All rows are made from the same 8 directions, up to rounding. Whole rows:
[[  7.3  -9.1  -9.8  -5.3   2.6  16.3   2.8  -0.5   7.7   8.9   6.6  -7.0
   10.8   7.4  -7.2   2.7  22.5  14.4 -18.8   3.6]
 [ 22.1  22.0   7.9 -17.9  -5.3  27.2 -29.1 -13.2  -3.7   3.7 -28.1   2.8
    7.4  18.3   3.5   1.5   4.3  23.8  -3.9   3.2]
 [ 12.6  -1.5  23.5 -10.0  -6.2   9.7  -6.1  -2.2 -11.8 -17.6 -20.9  -2.8
  -10.3  -8.6  -7.9   6.4   1.2 -37.2   6.1  -2.7]
 [ -3.8  10.3  14.1  13.3 -16.2  12.9 -14.1  -3.7 -26.4 -12.0 -11.2   6.2
  -23.9 -15.1  24.1  -1.5 -31.6  -5.8  22.7   2.7]
 [ 21.7 -11.5  19.6   9.3 -11.3  18.1  -4.0 -11.9 -16.0   4.9 -17.3  -1.8
   -9.6 -15.3  -5.0   7.9  -6.5  -1.8   3.0  18.7]
 [  5.2 -14.3   3.7   7.6  -4.6 -12.1   5.6 -17.2   9.4  24.3  -4.1   1.3
   11.0  -3.3 -17.6  -0.8  -3.4  31.5  -8.9  12.5]
 [ 29.8  21.7 -28.6 -10.7   3.9  12.6   7.9  11.9   5.2  21.1  11.4  -0.8
  -21.0 -13.1  10.3  12.7   2.4  -5.7  -5.0  -4.4]
 [ 32.7  27.4  20.1 -22.9   7.6 -28.7  -9.7  -7.7   7.6   4.7 -37.1  10.4
   -2.0   1.5 -19.1   7.6 -12.6 -25.5  15.1  -2.7]
 [ 38.1  -0.2 -10.9 -12.3  -8.2   9.9   6.8  -7.2   0.3  30.8  -5.6   0.3
  -15.7 -16.6  -1.0  14.0  -8.8   2.1 -13.0  -6.9]
 [  5.5  -0.9  -0.3  -7.4  -0.8 -12.5  -1.5 -12.1  11.2  16.8  -7.8   3.5
   11.9   7.3 -10.8  -1.6  -2.9  22.0  -8.5  -3.0]
 [-10.8 -16.4  10.8 -18.1 -20.5  10.4   6.3  -5.4  -0.9 -14.9  -2.2  -9.9
  -14.3 -19.2 -14.1   1.5   7.8 -33.5 -12.6 -26.3]]

Rows cut short, each followed by the rest of it:
[-28.3 -10.3   1.5  17.1 -10.6   3.6   7.1  -4.7   6.0  -4.0  15.1  -7.5
  -1.2 -14.0 -12.5  -7.7  11.9  16.0]
[-1.8 14.3]
[ 14.8 -18.7  -1.2   8.2 -26.4  44.3  -2.6 -16.7 -15.0  19.5  -0.4  -7.2
 -14.4 -20.1   6.1   6.3  -2.5  29.2]
[-17.0   9.0]
[  5.2 -40.8  10.7   7.4   9.7  -4.0  -0.8 -12.2  -2.8  10.3  -7.7   0.9
  39.8  31.0  -5.9  -2.7   4.6  30.1]
[-18.7   7.8]
[-12.9  10.6  -9.0 -12.7  -4.6  10.9  -4.4   8.0  -1.0 -14.0   7.0  -2.2
  -8.4   1.6  12.1  -2.8   3.2 -12.7]
[ -1.9 -21.2]
[ 19.7 -17.0  13.0 -12.1 -32.1  58.6 -15.9 -17.8 -25.5  -0.2 -18.6  -8.4
 -16.7 -12.8   9.9   8.1  -1.5   2.7]
[-18.4 -10.6]
[ 12.2   3.0  -7.1   1.6 -27.6  59.8  -4.9  -9.0  -7.6   9.8   4.9 -14.0
 -26.2 -29.1  -0.2   7.7  18.5  18.7]
[-14.7  14.5]
[-16.7 -39.6  23.8  -7.2  -4.0  10.0  -6.3  -0.1 -23.1 -33.9  -9.9  -3.2
  15.1  19.9  10.9  -4.4  -2.6 -31.1]
[ -8.3 -27.1]
[  1.5  -7.1   3.2  14.1  14.4 -34.6  -2.1 -10.3   6.0  20.2  -7.3  12.8
  28.7  23.4  -1.0  -6.6 -18.8  39.2]
[ 4.5 13.4]
[ 15.9  19.4   2.1  -0.7   8.9  -5.5 -14.8  -1.5  -4.5   5.9 -15.4  10.3
   6.0  15.6  12.0   0.3 -14.6  13.2]
[11.6  6.6]
[-34.1  -5.1  11.1 -15.9 -21.3 -13.2   1.2 -13.0  11.7 -13.3  -2.4  -3.8
  -4.0 -11.4 -19.3 -10.4   0.1  -9.4]
[ -6.5 -27.9]
[ -5.0 -13.5  -7.6  16.4  11.1 -10.9  13.5  19.0 -16.2  -9.0  17.4   3.7
  -8.0  -2.3  25.1   1.9 -18.5 -26.2]
[11.4 -6.2]
[-24.9 -32.7 -14.8  24.9  12.3  -5.8  16.4  14.8  -7.0  -4.9  31.9  -1.8
  14.4  11.8  19.1  -6.2  -0.4   7.6]
[-5.2  0.5]
[  9.3   4.4   7.8   1.5   1.3   8.6 -14.5  -1.7 -15.0  -4.3 -13.5   5.9
   2.5  11.8  16.6   0.3 -13.5   3.9]
[7.7 1.5]
[ 22.7  -8.4 -22.6  13.1   6.4  22.3   4.9  -1.2   3.2  32.3  13.9  -3.2
   9.9   5.6   5.4   6.3  12.6  45.4]
[-17.4  24.1]
[-14.7  31.1  19.7  -2.1   1.4 -41.0  -8.7  -7.4  13.0  -9.5 -19.2  10.1
  -1.5  -3.6 -18.6  -8.7 -14.3  -7.1]
[27.2  5.2]
[ 12.9   3.3  -7.8  11.2  15.9 -13.3   9.0  10.3   0.9   8.7   6.9   3.7
   0.4   0.2   3.7   4.8  -3.5  -3.8]
[ 8.3 13.8]
[ -9.5   6.0  -6.3  -4.5 -20.8  30.5  -3.6  -6.0   1.9  -0.3   6.9  -9.0
 -15.6 -17.2  -2.6  -1.1  12.8  11.6]
[-9.9 -2.1]
[  2.7 -23.4  -3.0   7.2  20.4 -26.2  17.9  12.0   0.9   0.7  10.4   2.0
  14.3  10.4  -0.2   2.6  -1.7 -18.5]
[-1.3 -2.4]
[-21.3  28.1 -35.4   0.0  20.8  32.9 -18.5  29.2  -3.3 -21.3  27.4  -0.9
  14.2  41.0  44.6  -9.5  21.9  22.1]
[-0.5 -4.1]
[ -3.5  12.3   5.2  -6.0   0.0   9.7 -19.0  -9.7   6.1  -1.2 -12.5   0.9
  17.5  20.1  -4.7  -6.5  11.4  29.8]
[-3.3  8.0]
[  5.8  -1.4   8.1   3.5   1.3 -22.5  -2.4  -6.7  -5.8   7.8 -12.0  10.6
   2.3   3.4   6.1  -1.0 -27.9   3.2]
[ 9.7 -4.1]
[ -8.7  -1.1  -0.5  -2.8   0.8  -8.4   5.2   4.7   2.1  -7.4   4.7  -0.7
  -3.0  -3.0  -1.3  -1.2  -0.1 -15.2]
[ 1.7 -9.0]
[ -1.5   9.5   8.6   8.9   1.4  23.3 -28.0  -0.3 -24.0 -14.7 -13.5   7.1
   8.5  25.0  32.1  -5.7 -13.7  19.8]
[12.4  7.4]
[  1.6 -42.8  15.5  46.1  -5.5 -22.8  22.0  -9.6 -19.9  18.2   5.8   5.3
  -7.0 -26.6   1.6   2.6 -36.9   7.8]
[13.0 27.3]
[ 12.3  12.3   4.6   6.1  22.2   1.4 -12.7  11.1  -7.9 -10.6  -8.9   5.2
  14.9  25.2  11.9   1.0   4.1  -1.7]
[13.5 18.0]
[-14.1  10.2   0.7  34.5  15.3 -17.9  -1.8   7.8  -4.8  -2.9   8.7   8.1
   6.8   6.3  12.0  -7.5 -12.2  20.3]
[26.1 33.3]
[ 18.5 -10.0  11.9 -19.1  -4.0  18.1  -2.0   2.5 -11.9 -13.9 -13.8  -5.3
  -7.7  -2.4  -0.9   9.5   6.3 -40.3]
[ -7.1 -16.8]
[  3.3 -23.0  18.1   4.5  -8.5 -17.2  -3.7 -11.8 -22.7   2.0 -17.4  11.9
   0.1   2.9  17.9  -1.2 -45.0  -5.3]
[  6.9 -18.9]
[ -6.4 -17.4  15.1   1.7   5.3  12.5 -14.4   3.7 -22.5 -24.7 -10.0   2.1
  16.0  26.5  20.8  -3.9  -5.2  -9.9]
[ 2.1 -8.0]
[ -7.0  -0.8   5.8   5.5  12.9 -23.3   9.7  11.9   1.6 -13.8   3.9   1.2
   0.1  -1.6  -5.3  -0.1   0.0 -30.1]
[13.0  2.2]
[-13.9  17.5  17.6 -17.9  -9.9  -8.9 -13.6  -4.8  -0.9 -22.3 -18.6   3.4
  -7.8  -1.0  -3.6  -5.6  -9.2 -24.1]
[ 11.6 -20.6]
[ 13.1  -5.4   1.2  -0.1  12.6  -3.3   3.9   9.7  -5.8  -4.4  -1.2   0.9
   3.1   6.5   4.4   5.6   0.9 -20.3]
[2.7 0.8]
[ -3.7 -19.3   4.3  17.5 -16.8  23.7   9.2  -8.0  -4.1   5.3   9.3 -11.0
 -11.8 -26.3 -12.2   2.7  11.9  10.1]
[-7.5 20.9]
[-24.9  -0.7  13.7   9.9 -13.2   2.7 -17.1  -7.5 -19.3 -16.6  -8.1   7.1
  -1.7   6.0  22.7 -11.4 -27.5  10.9]
[13.6 -8.5]
[  7.9   4.8   0.2  -7.8  11.6 -12.4 -10.3  -8.1  10.9  11.8 -12.2   6.2
  26.9  28.0  -5.7  -3.6   2.8  28.9]
[-6.0  2.9]
[-15.4 -39.7   0.7  -8.1   1.4 -28.6  20.6  -6.5  15.1   6.2   9.0  -3.5
  21.3   6.4 -21.4  -3.9   5.8  -4.0]
[-22.9 -22.8]
[  0.6  -7.4  -8.3  14.1  -2.9  27.4   3.9   8.8 -12.5  -3.4  14.9  -6.4
 -11.2  -9.8  13.9   3.7   6.7  -0.9]
[-1.2 11.1]
[ 14.0  20.8 -14.7   8.8  -1.4  29.0  -5.1   3.5  -0.2  11.7   7.4  -3.6
 -11.9  -9.0   6.9   4.9  11.6  22.4]
[ 1.5 24.3]
[-14.7  15.6 -23.7 -11.1  -8.0   3.4  -1.3   3.6   6.1   4.8  15.0   1.7
 -10.0  -0.8  17.0  -5.1  -7.4  12.1]
[ -6.0 -25.5]
[ 15.7  28.8 -12.6  -4.4  11.5   4.5 -10.5   0.2  14.0  15.1  -3.5   2.6
   9.5  13.8  -3.1   1.0  13.5  29.9]
[ 0.0 17.8]
[-33.0  31.4   8.2  12.6  -7.5  -3.1 -13.6   4.7  -5.6 -26.3   1.0   3.9
 -16.9  -9.8  10.9 -11.6 -11.4  -4.5]
[29.9  7.4]
[ 11.4 -19.8  -7.2   0.1  20.4  -0.7  -0.5   3.6   0.8   8.4   1.9   1.6
  32.9  34.9   6.3   0.4  10.0  19.3]
[-15.2   2.4]
[ -3.1  -9.5  12.7  -9.7 -12.9 -23.1   2.9 -11.4  -4.0   1.7 -12.8   6.5
  -8.2 -10.1  -2.2  -1.1 -28.9 -16.3]
[  2.4 -26.1]
[ 18.6  41.0   1.2 -21.7   4.7 -24.8 -12.1   4.5  -2.3  -1.2 -21.6  15.5
 -17.5   0.7  14.5   3.6 -32.8 -27.9]
[ 22.8 -23.2]
[ -5.4   2.5  -4.1 -10.9   4.4 -47.2  11.2  -4.5  17.8  13.8  -1.0   9.0
   4.9   0.4 -11.3  -3.5 -18.7  -3.0]
[  0.9 -21.4]
[-25.5 -15.1   1.2  11.8  14.3 -19.8  11.0  17.2  -4.4 -23.6  16.1   0.1
   7.8   8.6   7.8  -5.9  -0.3 -26.7]
[ 9.0 -5.9]
[ 32.4   7.7 -14.6  -4.1   1.6   2.7   5.3  -0.9   1.8  28.0  -0.8   3.2
 -10.0  -8.5   4.3  10.8  -8.7   8.3]
[-4.9  2.1]
[ 26.0  -9.6  12.0   3.5  -5.1 -13.9  12.0 -12.9   4.0  22.1 -12.6   0.4
  -8.3 -23.0 -24.2   9.9  -7.3  -5.0]
[ 0.0 14.3]
[  7.2  18.6  13.1   1.8  12.2 -47.8   1.5  -4.8  12.6   7.9 -16.8  12.0
   4.3  -0.7 -17.8  -1.1 -17.5  -5.7]
[21.4 10.5]
[ 16.2  -9.2 -32.8 -27.6   4.8  -2.0  10.6  -1.5  20.6  32.2  12.4  -1.1
  15.1  16.4  -0.5   4.2   9.6  22.4]
[-36.1 -31.4]
[ 18.3  44.3  -4.0  10.1  14.1  -1.0 -13.1  15.0 -10.8  -3.9  -6.9  10.8
 -17.4  -0.8  23.6   4.3 -17.2  -8.5]
[33.1 20.1]
[ 35.9 -52.1  31.6   3.7  -1.8 -38.4  19.9 -24.4  -5.2  28.6 -27.6   5.9
  11.6 -11.1 -29.7  11.8 -27.1 -13.6]
[-8.6  1.8]
[ 25.0 -19.6   3.4  22.5  20.7 -34.1  11.9   6.8 -18.5  15.4  -3.5  15.0
   5.5   6.8  20.5   7.1 -40.2  -9.6]
[16.4  7.9]
[  9.1 -13.4 -18.8  21.1  11.9 -20.6  32.6  15.6   3.7  18.1  27.7  -1.1
 -13.9 -24.0  -0.6   9.0  -5.4 -15.8]
[ 3.6 11.9]
[ 18.4  12.1  14.7 -15.0   9.1 -10.0 -18.0  -8.1   0.4   0.3 -28.8   8.5
  17.3  24.2  -3.4   0.3  -5.7   3.6]
[ 4.1 -1.6]
